There are 9 hidden switches. A switch that is on adds its own fixed numbers to the row, and there is some noise. The rows also spread widely along 12 directions, which tell nothing about the answers.
Known rows, each followed by its switches (1 for on, 0 for off):
[-2.85 -0.43 -1.41  0.02 -2.08 -1.87 -0.10  0.91 -0.74 -2.34 -0.09 -0.54
 -0.02  0.23 -0.91  1.75  1.83 -2.01  2.24  0.87  0.22 -0.27  0.31 -0.33
  1.42  3.25 -1.74 -0.18  0.59  1.78 -0.22  1.83 -1.07  0.16 -1.08  0.84
 -1.50 -1.03 -0.12  0.01  1.34]
0 0 0 1 1 0 0 0 0
[ 3.21  2.35  2.13  2.77  2.39 -0.08  1.67 -0.23  0.18  1.67 -2.32  0.39
 -3.92  2.32 -2.68  1.79 -2.25  1.36  0.83 -2.14 -0.28  0.30  3.48  2.60
 -2.82 -0.92  4.37 -1.56  1.00 -1.41 -1.60  0.03  1.84  0.41 -0.29 -1.00
  2.19  0.70 -0.98 -0.76 -2.21]
1 1 0 0 1 1 1 1 0
[-0.68 -1.71 -1.40  2.71 -1.41 -0.19 -1.37  0.02  0.72 -1.89  0.35 -0.17
 -0.77  2.00 -0.66  2.76 -0.35 -0.66  0.23 -0.76 -0.41  0.81  0.31  1.73
  1.95 -0.54 -0.61 -0.53  0.78  0.80  0.95 -0.95 -0.11 -0.65 -2.63 -1.28
  0.23 -1.39 -0.70  0.68  0.16]
0 1 0 1 1 0 1 0 1
[-2.68 -0.93 -3.50  3.75  1.62  3.26  0.57  0.38 -0.50 -2.16  1.11  0.27
  1.31 -0.86 -0.49 -1.09  1.15 -1.14  1.42  0.90  1.46 -0.70 -0.99 -0.73
  0.67  1.47 -3.11  0.97  1.65  1.17 -1.33  1.39 -0.12 -0.26  0.77 -1.49
  1.31  0.19 -0.56  1.03 -1.91]
0 1 1 0 1 0 0 0 0
[ 0.42 -0.63 -0.68 -1.79 -1.04 -0.51  1.51 -0.08 -0.85 -2.29 -1.58 -1.12
 -1.86  0.38  0.58  1.57  0.72 -0.71  0.96  0.51 -0.45 -1.84  2.36  0.21
  1.97  0.99 -0.71  0.59 -3.80  0.36 -1.59  1.26 -0.38  1.34 -1.25  0.85
  0.63 -3.71 -1.36 -1.25  2.06]
1 1 1 0 1 1 0 1 0
[-0.05 -3.24 -0.76 -1.74 -1.71 -2.66 -2.94 -1.73  1.01 -2.66 -0.28  1.15
 -1.07 -1.63 -2.37  2.32  0.15 -2.49  1.24 -2.27  1.50  0.24  0.03  1.58
  2.49  1.11  1.05 -0.47  1.48 -1.36  1.30  2.16  3.64 -0.43 -2.57  2.23
  0.50 -0.50  0.78 -0.99  4.56]
0 1 0 1 0 1 1 1 0
[ 1.31 -0.51 -1.13  0.53  2.31  2.96  0.64 -0.14  0.39 -2.59 -0.99  0.73
  1.19 -1.63 -0.77 -1.29  0.39 -0.48  2.32 -0.78  0.95  0.39  0.93  0.41
 -0.54 -1.22  0.88  0.10  0.15 -0.20 -2.12 -0.14  1.55  0.19  2.65  0.49
  2.22  0.22  0.26 -0.98 -0.91]
1 1 0 0 1 1 0 1 0
[-1.58 -2.94 -0.77  3.81  0.37 -0.60  1.65  0.75 -0.05 -0.26 -1.25 -0.93
 -1.48  1.69 -1.98  2.09 -1.75 -1.12 -0.41 -0.52 -0.30 -0.66  0.56  1.28
 -0.12 -0.47  0.06 -0.81  1.40  1.26  0.39  1.57  0.30  0.01 -1.52 -1.58
  0.31 -0.10 -2.46  0.19 -1.04]
1 0 0 0 0 1 0 1 1
[ 2.33 -2.05  2.12 -1.47 -0.23 -2.86  1.47 -0.47 -1.79 -0.68  0.33  0.42
  0.36  0.69  2.52  0.79  0.53  0.23  0.49 -2.45  0.51  1.59  2.74 -0.55
  0.34  0.87  0.12  0.62 -2.15 -1.52  0.42  0.41 -0.87 -1.75 -0.04  2.35
  0.18 -1.64  0.97 -2.39  0.82]
1 1 1 0 1 0 0 0 0
[-2.29 -1.23  1.07  3.42 -0.12  3.80  3.14  0.87  0.58 -0.67 -1.65  0.08
  1.74 -2.47 -0.24  0.36 -1.41 -2.12  0.84  0.86 -1.75  0.74 -1.06 -0.44
 -0.74 -0.05 -0.05  0.97  2.10  3.63 -1.22 -2.15 -0.04  1.69  3.39 -0.52
  0.28  0.63 -2.73  0.76 -1.25]
1 1 0 1 1 0 0 0 0
[-0.42 -3.45  0.41  0.82  0.02 -1.46 -0.20  0.35 -0.55 -2.80  0.76 -0.95
  1.40 -0.19  1.18  0.73  0.12 -0.76 -0.03 -1.00  0.78  2.40  0.53 -0.70
  0.54 -0.22 -0.29 -0.09 -0.01  1.99  0.13 -0.66 -0.56 -1.78  0.36  0.46
 -0.83 -0.71  1.77 -0.37  0.22]
0 1 0 1 0 1 0 1 0
[-0.43 -3.75 -1.50  0.67 -1.17  1.65  0.81  0.37  1.79 -3.06 -0.47  0.47
  4.88 -1.34  1.97 -3.39 -0.74 -0.31 -1.28 -0.59 -0.30  1.85 -1.57 -0.20
  2.96 -3.06 -2.10  0.18 -1.32  1.37  0.02 -2.82 -0.56  1.81  1.27 -0.27
 -0.10 -1.92 -0.79 -1.34  0.74]
1 1 0 0 0 1 0 1 1
[ 1.84 -0.75 -0.95 -1.65 -0.55  1.93 -1.10 -0.68  0.50 -3.14  0.36  0.44
  1.66 -1.53  2.18 -0.89  1.42  0.80  0.30 -0.93 -0.28 -1.17  0.08  0.65
  4.67 -2.51 -0.67  0.40 -3.54 -1.22 -0.50 -1.65 -0.01  0.75 -1.04  0.16
  1.56 -4.26  0.72  0.36  2.01]
0 1 1 1 1 1 0 1 0
[ 2.24  1.80  0.35  0.18  1.92  2.11  0.17 -0.87  0.18 -0.91 -0.34  1.45
  0.04 -1.49 -0.18 -1.44  1.40  0.45  2.17 -1.55  0.44  0.17  0.85  0.41
  0.45 -1.00  2.17 -0.15  0.41 -1.91 -1.79 -0.91  1.57  0.28  0.95  0.20
  1.91 -0.20  0.74  0.10 -1.17]
1 1 0 0 1 1 0 1 0
[-0.08  2.39  0.61  0.87  1.39  3.14  2.63  1.92  0.84 -2.29 -2.64  0.18
  3.01 -1.94 -3.48 -2.43  0.38 -0.50  3.04 -0.18 -1.33 -1.53  0.99  0.99
  0.14  0.16  1.01 -1.54 -0.01 -0.73 -2.48 -0.58  1.53  3.14  1.14  1.11
  0.63  0.93 -1.38 -0.45  0.19]
0 1 0 1 1 1 0 1 0
[-0.42 -1.64  0.74  3.10  0.27  2.93  1.02  0.98  0.56 -1.16 -1.90  1.07
  2.80 -1.06 -2.31 -0.57 -1.02 -1.89  1.67 -1.22 -0.98  1.97 -0.01  0.92
 -0.70 -2.46  1.22 -0.48  2.45  0.93 -0.52 -2.51  0.42  1.12  3.08 -0.20
  1.13  1.78 -1.53 -0.52 -1.61]
1 0 0 0 1 0 0 1 1
[ 1.15 -2.66  1.38  1.59  1.04  0.74  1.00 -0.30  0.50 -1.26 -0.43  1.30
  1.73 -1.38  0.01 -0.67 -1.23 -0.44  0.01 -2.10  0.57  1.99 -0.13 -0.07
 -0.92 -1.69  1.41 -0.06  1.20 -0.18 -0.18 -1.76  1.38 -0.46  2.16  1.03
  0.53  1.18  0.32 -0.81 -0.12]
1 1 0 1 0 0 0 1 0
[-0.67 -3.07 -2.36  1.84 -1.04 -3.11 -1.82  0.31  1.99 -3.00 -1.52  0.82
  1.39  2.51 -2.45 -1.74 -3.00 -0.30 -1.42 -1.61  0.79  1.93  1.01  1.78
  0.23  0.51 -1.36 -2.01  0.45 -0.37 -0.89  1.30  1.74  0.86 -0.43  0.39
 -0.02  0.45  0.28 -3.62  1.91]
0 1 1 1 1 1 1 1 0
[ 1.56  2.42  1.24  0.46 -0.19 -0.77 -0.18  0.89 -0.33 -1.33 -1.00  0.19
  0.19  1.31  0.03 -0.79  0.20  0.67  1.41 -0.02 -1.28  2.03  2.17  0.30
 -0.75  0.54  1.01 -0.41 -1.73  0.45 -1.40 -1.99 -0.54  0.72  0.40  0.22
 -0.04 -0.24  0.97 -1.46 -0.56]
0 1 1 0 0 1 0 0 0
[ 0.13 -1.93  1.02  0.66  0.45  2.49  0.45 -1.27 -0.20 -1.41  0.01  0.84
  0.75 -1.88  2.51  0.38 -0.47 -0.71  1.13 -0.61  0.19  2.38  0.43 -0.78
 -0.29 -1.29  0.98  1.47  0.95  2.48 -1.26 -2.19 -0.32 -1.28  4.06  0.20
  0.33 -1.29  0.91  0.11 -0.42]
1 1 0 1 1 1 1 1 0
[ 1.55  0.95  2.65  1.61  0.68 -1.49  2.09  0.86 -0.27 -0.17 -0.15 -0.59
 -1.20  1.10 -0.99  1.71  0.10  0.10  1.09 -1.35 -0.77  1.12  2.30  0.82
 -1.51  0.82  2.16 -0.87  1.02 -0.03 -0.23 -0.76  0.29 -0.26 -1.01  0.57
 -0.48  1.39  0.09 -0.16 -1.57]
1 1 0 1 1 0 0 0 0
[-2.16 -3.24  0.07  2.70  2.14  4.95  4.72  0.90  0.61 -2.37 -2.15 -0.25
  1.98 -2.08 -1.95 -0.92 -2.53 -1.45  1.23  0.78  0.43 -0.80  0.02 -0.26
 -2.68 -0.70 -0.39  0.04  2.09  2.43 -1.99  0.53  2.04  0.53  4.49  0.65
  0.82  2.22 -2.64 -0.04 -2.04]
1 1 0 1 1 1 0 0 1
[ 0.48 -0.86 -1.19 -1.06  0.11 -2.07 -0.04 -2.90  1.93 -0.13  1.60 -0.08
 -5.23  1.14  1.06  1.26 -2.46  2.10 -3.13  1.14  3.28 -2.62 -0.68 -0.43
  0.30 -0.67  0.01 -0.41  0.80  1.31  0.17  2.60  2.94 -0.58 -1.08 -1.16
  0.13 -1.60  0.44 -0.28 -1.07]
0 0 0 0 1 1 0 0 0
[ 1.14 -0.92  1.13 -1.51 -0.81 -1.52 -0.30  0.06 -0.94 -2.07 -0.95  0.34
  0.53  0.89 -1.32  0.56  0.94 -0.81  2.34 -1.59  0.64  1.23  2.22  0.71
  0.48  0.13  0.87 -0.78 -0.37 -1.40  0.48  0.71  0.63 -1.19 -0.35  2.14
  0.18  0.08  1.19 -1.67  0.75]
0 0 1 0 1 1 0 0 1
[ 0.16  3.73 -0.24  0.97 -1.86 -2.01  0.70  1.08  2.08  0.19 -1.73 -1.14
 -2.52  2.94 -0.98 -0.05 -1.28  1.67 -0.91  1.84 -2.42 -1.93  0.81  2.11
  2.17  0.29 -0.28 -1.70 -2.09  0.96 -0.76 -0.41 -0.14  4.14 -3.67 -2.65
 -0.34 -2.76 -1.77 -0.41 -0.51]
0 0 0 0 1 1 0 0 0
[-0.23  0.87  0.02  4.98  0.95  4.66  2.87  0.89  1.75 -0.52  0.84 -0.99
  1.43 -0.29  0.04 -0.80 -0.71  1.48 -0.26 -0.30 -2.26 -1.73 -1.12  2.42
  2.81 -2.84 -0.62 -1.25  1.14 -0.20  0.61 -2.62  0.25  2.53 -3.42 -3.00
  0.96 -1.45 -2.99  2.53 -2.71]
1 1 0 1 1 1 1 0 1
[-2.76  0.30 -0.56  3.08 -0.87 -2.08  0.18  0.69  0.42 -1.10  0.22  0.49
  0.21  0.94 -1.19 -0.71 -0.36 -0.24  0.09  0.43 -0.49  1.40 -0.32 -0.72
  0.41  2.94 -1.35 -0.29  2.34  2.23 -1.01 -0.48 -0.33  0.16 -0.18 -1.09
 -1.69  1.03  0.41 -0.47 -0.34]
0 1 1 1 1 0 0 1 0
[-0.03 -3.30  0.74  0.34 -2.99 -5.21 -0.54 -0.41 -0.77 -0.06 -0.60  0.00
 -1.98  3.39  2.28  3.35 -1.34 -0.04 -2.07 -1.44  0.40  0.72  1.77  0.56
  2.25  0.92 -1.08  0.44 -1.85  0.44  1.89  1.18 -1.66 -1.56 -2.87  0.34
 -0.59 -4.07 -0.30 -1.28  1.79]
0 0 1 1 1 0 0 0 0

New rows. What belongs after each?
[ 0.24  0.18  0.30 -0.08 -0.23 -0.74  1.97 -0.01  0.00 -0.53 -0.50  0.64
  0.50 -0.02  1.00 -1.04  0.14 -0.06  0.10 -0.19 -0.14  0.73  1.01 -0.62
  0.36  1.05 -0.09  0.55 -0.58  0.83 -1.10 -0.83 -0.76  0.87  1.22  0.34
 -0.47 -1.38 -0.29 -1.35  0.12]
1 1 0 0 1 0 0 1 0
[ 1.63  0.91  2.41 -0.25 -1.19 -5.15 -0.40  0.55 -0.66  0.51 -0.27  2.16
  0.93  1.03 -0.11 -0.82  1.11  0.83  0.48 -3.46  0.20  1.48  1.75  0.64
  0.87  1.10  1.69 -1.23  0.04 -3.24  1.20 -0.08 -0.71 -1.11 -1.56  1.97
 -1.22 -0.74  1.64 -1.64  1.50]
0 0 0 1 0 0 0 1 0
[-0.40 -0.32 -0.47  3.23 -0.19  1.14  0.34  1.34 -0.05 -0.29 -3.31  0.56
 -0.46  0.86 -2.79  2.43 -0.37 -2.36  1.69 -0.79 -1.41  0.44  1.24  2.08
 -0.56  0.19  1.05 -0.16 -0.17  0.41 -0.89 -0.05  0.26  1.27 -0.39 -0.51
  2.20 -0.13 -2.49 -0.22  0.21]
0 1 0 0 0 0 0 0 0
[ 0.54  0.62  0.70  1.22 -0.38 -4.42  2.06  1.20 -1.47  0.74 -1.93  0.63
 -0.90  3.01  0.27  0.35 -0.86  0.62 -0.68 -1.46 -0.58  1.31  3.11  0.42
 -1.31  2.47  0.46 -0.38 -1.94 -0.33 -0.52  0.50 -2.03 -0.69 -0.15  0.57
 -0.51 -1.72 -0.16 -2.58  0.28]
0 1 0 0 0 0 0 1 0
[-1.79  0.69 -0.54  2.56  1.67  1.81  3.26  0.72  1.75 -1.16  0.27 -1.01
  2.17 -1.56 -1.87 -2.81 -1.23  0.29 -0.32  1.08  0.61 -2.02 -1.65 -0.41
 -0.39 -0.49 -1.78 -1.68  2.51  1.02 -0.23  0.31  1.41  2.98  0.70 -0.53
 -0.24  2.24 -1.51 -0.14 -2.52]
0 0 0 0 1 0 0 0 0
[-1.55  0.01  1.17  3.18  1.29  1.65  3.65 -0.06  0.92  0.67  0.10  0.08
  0.67 -1.08 -0.11 -1.67 -2.77  0.10 -0.09  0.59  0.27  0.15 -0.53 -0.99
 -2.68 -0.04 -0.38  0.08  3.48  2.60 -0.60 -0.53  0.65  1.15  3.48 -0.87
 -0.68  2.00 -1.53 -0.47 -3.41]
1 0 0 0 1 0 1 0 0
[ 0.98 -3.20  3.24 -1.55 -0.77 -1.78 -0.16 -0.72 -0.28 -2.29 -1.09  0.19
  1.04 -1.31 -1.38  1.39 -1.75 -1.70  0.63 -2.16  0.93  1.91  1.25 -0.47
 -0.87 -0.68  1.88 -0.55  1.43  0.61  0.39 -0.55  1.75 -0.88  2.81  3.26
 -1.19  2.03  1.30 -2.31  1.52]
0 0 1 1 1 0 0 1 0
[ 0.15 -0.91  2.24  1.46 -1.20  1.44  0.16  0.28  0.55 -1.82 -0.46 -0.96
  1.79 -0.90 -0.41  0.81 -1.09 -0.36  0.63 -0.77 -1.26  1.06 -0.23  0.69
  1.28 -2.67  1.29 -0.65  0.96  2.26  1.10 -3.63 -0.20  0.97  0.22 -0.49
 -0.98 -0.09 -0.36  0.57 -0.18]
0 0 0 1 0 1 1 1 1
[-0.04 -0.57  1.78  1.52  1.19 -0.31  1.89  1.07 -1.26 -0.76 -0.25 -1.99
 -2.73  1.59 -0.55  3.33 -0.44 -0.10  0.94  0.14  0.34 -0.84  2.33  0.38
 -1.54  0.41  1.12 -0.49  0.50  1.66 -0.27  1.50 -0.19 -1.25 -0.89 -0.07
 -0.14 -0.47 -0.17  0.96 -1.91]
0 0 0 1 1 1 0 0 0
[ 0.98  3.07  2.33  2.33  0.62 -0.31  1.38  1.00 -1.04  0.49  0.51  0.58
  0.02  0.60  0.39 -0.98  0.66  1.79  1.32 -1.30 -1.54  0.02  1.48  0.74
  0.08  1.01  0.79 -0.66  0.27 -1.27 -0.04 -1.13 -0.65  0.16 -2.07 -0.25
 -0.14 -0.53  0.22  0.92 -1.51]
0 1 1 1 0 1 1 0 0
[ 1.75  2.01  1.77 -0.13 -0.10 -2.66  0.59  0.80  0.58 -1.07 -1.11  1.03
  2.42  0.41 -1.94 -3.17 -0.17  0.59  1.40 -1.94 -0.58  1.85  1.33  0.29
 -0.40  0.47  1.13 -1.93  0.74 -2.26 -0.92 -1.15  0.97  1.92  0.79  1.53
 -0.86  2.26  1.32 -3.05 -0.10]
1 0 1 0 1 0 0 1 0
[-0.98  1.60  1.64  0.30  0.07 -0.84  2.04  0.18 -0.66  1.44 -0.63  0.25
 -0.98 -0.99  0.54 -0.40  0.19  0.23  0.61 -0.04 -0.31 -0.96  0.54 -0.95
  0.30  1.54  0.53  0.48  0.44  1.32 -0.23 -0.03 -0.96  0.53  0.20 -0.58
 -0.45 -1.53 -0.75  0.52 -0.29]
0 0 0 0 0 1 0 1 0
[-1.45 -2.37  0.47  1.90  0.28 -0.32  1.52  0.11  0.02 -0.43 -2.16  0.82
 -0.54 -0.35 -2.38  1.35 -1.81 -2.06  0.91 -0.69  1.44 -0.31  0.58  0.66
 -1.88  1.03  0.34 -0.15  2.49  0.82 -0.31  2.15  1.62 -0.49  2.06  1.23
  0.66  1.45 -1.60 -0.66  0.09]
0 0 0 1 1 0 0 0 0
[-1.43 -1.24  1.16  0.90 -2.58 -1.06  2.32  0.75  0.97 -1.14 -0.13 -0.95
  1.34  0.34  0.05  0.16 -1.13 -0.48 -0.58  0.02 -1.47  0.12 -0.09  0.75
  2.29  0.12 -1.29 -0.49  0.12  1.81  1.46 -1.56 -0.58  1.59 -1.88 -0.04
 -2.20 -1.03 -2.07 -0.34  0.71]
0 1 0 1 1 0 1 0 1
[-0.67 -3.17 -1.77 -0.21 -2.07 -0.51 -0.61 -0.72  0.66 -1.32 -1.80  1.29
  1.99 -0.36  1.73 -1.34 -1.16 -0.67 -1.24 -0.46  0.22  0.33 -0.33  0.53
  2.44 -1.21 -2.08  1.15 -2.49  1.23  0.05  0.14 -0.76  1.35  1.21  0.07
  0.61 -4.34 -1.23 -2.01  2.62]
0 0 0 0 0 1 1 1 0
[ 0.69 -2.00  0.64  0.85  0.02 -0.56  0.50 -0.63 -0.50 -0.65  0.20  0.88
  0.06 -0.34  0.88  1.54  0.39 -0.47 -0.07 -1.73  0.97  0.61  1.04 -0.17
  0.74 -0.44  0.52  0.57  0.02  0.07  0.22 -0.80 -0.33 -1.50  0.53  0.94
  0.75 -1.68  0.30  0.36  0.50]
0 1 0 1 1 0 0 1 0
[-1.44  1.80  0.08  0.62 -1.11 -2.19  1.37 -0.06  0.15  1.42  0.81  1.32
 -0.01  0.06  1.95 -2.09 -0.16  1.10 -1.02  0.47  0.31 -0.04 -0.75 -1.71
  0.93  1.35 -1.27  0.49  0.41  1.59 -0.15 -0.80 -1.58  0.43  0.86 -0.93
 -1.33 -1.89 -0.05 -0.16 -0.46]
0 0 0 0 0 0 0 1 0
[-1.66 -1.23  1.19  1.59 -0.91  1.92  2.98  0.14  2.03 -0.03 -2.96  0.34
  0.53 -1.41 -2.35 -0.68 -4.20 -0.53 -0.94  0.07 -0.98 -2.41 -1.00  1.29
  0.54 -1.66  0.04 -0.91  1.26  1.50  0.38 -0.47  2.31  3.12  0.54 -0.24
 -0.26  0.02 -3.47 -0.31  0.74]
0 0 0 1 0 1 1 1 1
[ 0.74 -4.15  0.38 -1.33  1.40  1.99  0.30 -1.86 -0.53 -2.00  0.90 -0.90
 -1.51 -3.18 -0.25  3.40  0.65 -2.22  1.42 -1.08  2.81 -2.07 -0.08 -0.05
  1.43 -1.40  1.18  0.73  1.45 -0.10  1.34  2.50  2.51 -1.65 -0.28  1.52
  2.15 -0.69 -0.19  1.27  0.16]
0 0 0 0 1 1 0 0 0
[ 1.76  1.20  2.74  1.40  0.77 -0.24 -0.82 -0.60 -0.18  0.34  0.52 -0.20
 -1.73  0.21 -0.18  1.84 -0.17  0.43  0.85 -1.15  0.08  1.75  0.64  0.01
 -0.36 -1.24  3.34 -0.28  1.76  1.08  0.13 -2.42  0.39 -0.83  0.35 -0.97
  0.36  0.33  1.59  0.82 -1.95]
0 0 0 0 0 1 0 1 0
[-0.92 -1.81 -3.22  1.59 -0.05  2.06  1.62 -0.27  1.60 -0.63 -5.70  0.69
 -3.42  2.16 -3.31  1.68 -4.45 -0.72 -0.49  1.03  0.76 -2.42  1.49  2.03
 -1.40 -1.28 -0.07 -0.19 -1.76  1.41 -3.02  2.74  2.44  2.10  2.80 -1.24
  2.73 -1.67 -3.98 -2.21  0.46]
1 0 0 0 1 1 0 1 1
[-1.30 -2.67 -0.77  1.23  0.45 -0.01  1.70  1.27 -0.47 -3.72 -0.48  0.11
  2.09  0.72 -0.95 -1.06 -0.08 -0.88  2.26  0.10  0.90  3.10  1.03 -0.85
 -2.44  1.47 -0.94 -0.85  1.86  1.71 -1.66  1.27  0.23 -1.87  2.66  1.64
 -1.16  2.06  0.98 -2.22 -0.78]
1 1 0 1 1 1 0 0 1
[-0.76 -1.53 -1.95  2.40  1.05  3.37  0.37  0.74  0.92 -3.69 -0.26 -1.47
  0.84 -0.08 -2.42  1.34  0.02 -1.10  1.29  1.31  0.10  0.08 -0.43  0.41
 -0.58 -1.82 -0.62 -0.60  0.81  2.10 -0.74 -0.92  1.38  0.94  0.51 -1.03
  0.71  1.58 -0.68  0.55 -1.82]
0 1 0 0 0 0 0 0 1
[-0.27  0.55 -1.50  0.14  0.87  0.78 -1.08 -0.26 -0.17 -1.53  0.87  2.38
  2.01 -2.67 -0.12 -2.60  2.90 -0.95  2.59 -1.54  0.86  0.47 -0.87 -0.28
  1.85  1.00 -0.26  0.22  1.36 -1.75 -0.40  0.14  0.50 -0.20  0.42  0.65
  0.85 -0.40  1.43  0.37  0.82]
0 1 0 0 0 1 0 1 0
[-0.08 -2.33  0.43  2.21  1.26  4.99  2.36  1.13 -0.20 -2.33 -0.69 -0.03
  4.57 -3.25  0.25 -0.84  1.45 -1.78  2.35 -1.94 -1.42 -0.19 -0.58  1.08
  2.30 -1.43 -0.33  0.46  0.14 -0.75 -0.14 -1.27 -0.08  1.09  0.16  0.60
  2.25 -1.40 -1.95  1.24 -0.19]
1 1 0 1 1 1 0 0 0
[ 1.67  0.17  0.69  0.13 -0.14 -0.41 -0.64  0.42 -0.57 -1.52 -0.76  0.47
  0.66  0.80 -0.28  1.08  1.09  0.17  1.95 -1.55  0.36  1.00  1.79  1.03
  0.11 -0.59  1.16 -0.65 -0.46 -1.50 -0.07 -0.35  0.15 -0.97  0.00  1.57
  0.55 -0.76  0.93 -0.58 -0.02]
0 0 0 1 1 0 0 0 0
[ 0.13  1.20 -2.08  2.57 -0.01 -1.23 -1.62  0.75  0.45 -0.76  1.21  0.50
  0.81  2.09  1.52 -1.12  0.97  1.48 -0.28 -0.34  0.18  1.28  0.09 -0.19
  1.05 -0.83 -1.40 -0.21 -0.47  0.50 -0.61 -1.91 -2.20 -0.28 -0.54 -2.42
 -0.40 -1.85  1.51 -0.27 -1.38]
0 0 0 0 0 0 0 1 0
[ 0.05 -1.88  0.05  0.41 -1.91 -0.76 -3.18  0.16 -0.39 -2.79 -1.11  0.55
  1.67 -0.10 -0.77  2.19  1.08 -2.54  2.81 -1.63 -0.47  2.56  0.90  1.77
  2.21 -0.33  0.89 -0.11  0.66  0.50  0.22 -1.17 -0.58 -0.42 -0.64  0.75
  0.03 -1.55  1.03 -0.23  2.33]
0 0 0 1 1 1 1 1 0
[ 1.41 -1.93 -0.38  1.04  1.45  1.73  1.69  1.59 -0.02 -3.32 -1.65 -1.36
  2.40  0.82 -0.53 -0.65 -0.67  0.92  0.68 -1.17  0.56 -1.23  2.01  1.44
 -0.04 -2.51 -0.48 -1.77 -2.41 -1.76 -0.63  0.94  0.36  0.26 -0.28  1.48
  1.38 -1.18 -0.45 -1.09 -0.83]
0 0 0 1 1 1 0 0 0
[-0.15 -0.34  0.93  1.87 -1.56  0.65 -0.77  0.56 -0.07 -0.86 -0.82  1.28
  3.00  0.43 -0.71 -0.73  0.17 -1.26  1.88 -1.34 -0.48  3.27  0.59  0.93
  0.11 -0.83  0.44 -0.22  1.99  0.57  0.59 -2.74 -0.98 -0.21  1.82  0.38
 -0.35  0.53  0.12 -0.92 -0.67]
0 0 0 0 1 0 1 0 1
[-0.11  1.12  2.40  2.08 -0.93 -1.16  1.08  0.76 -0.76  0.63  1.13  0.07
  1.77  0.07  2.12 -0.22  1.35  0.66  0.14 -1.28 -1.54  1.32  0.43 -0.41
  1.97 -0.05  0.34  0.02  0.56  0.82  0.96 -3.35 -2.98 -0.34 -0.82 -0.96
 -1.59 -2.15  0.61  1.26 -0.98]
0 0 0 1 1 0 0 1 0
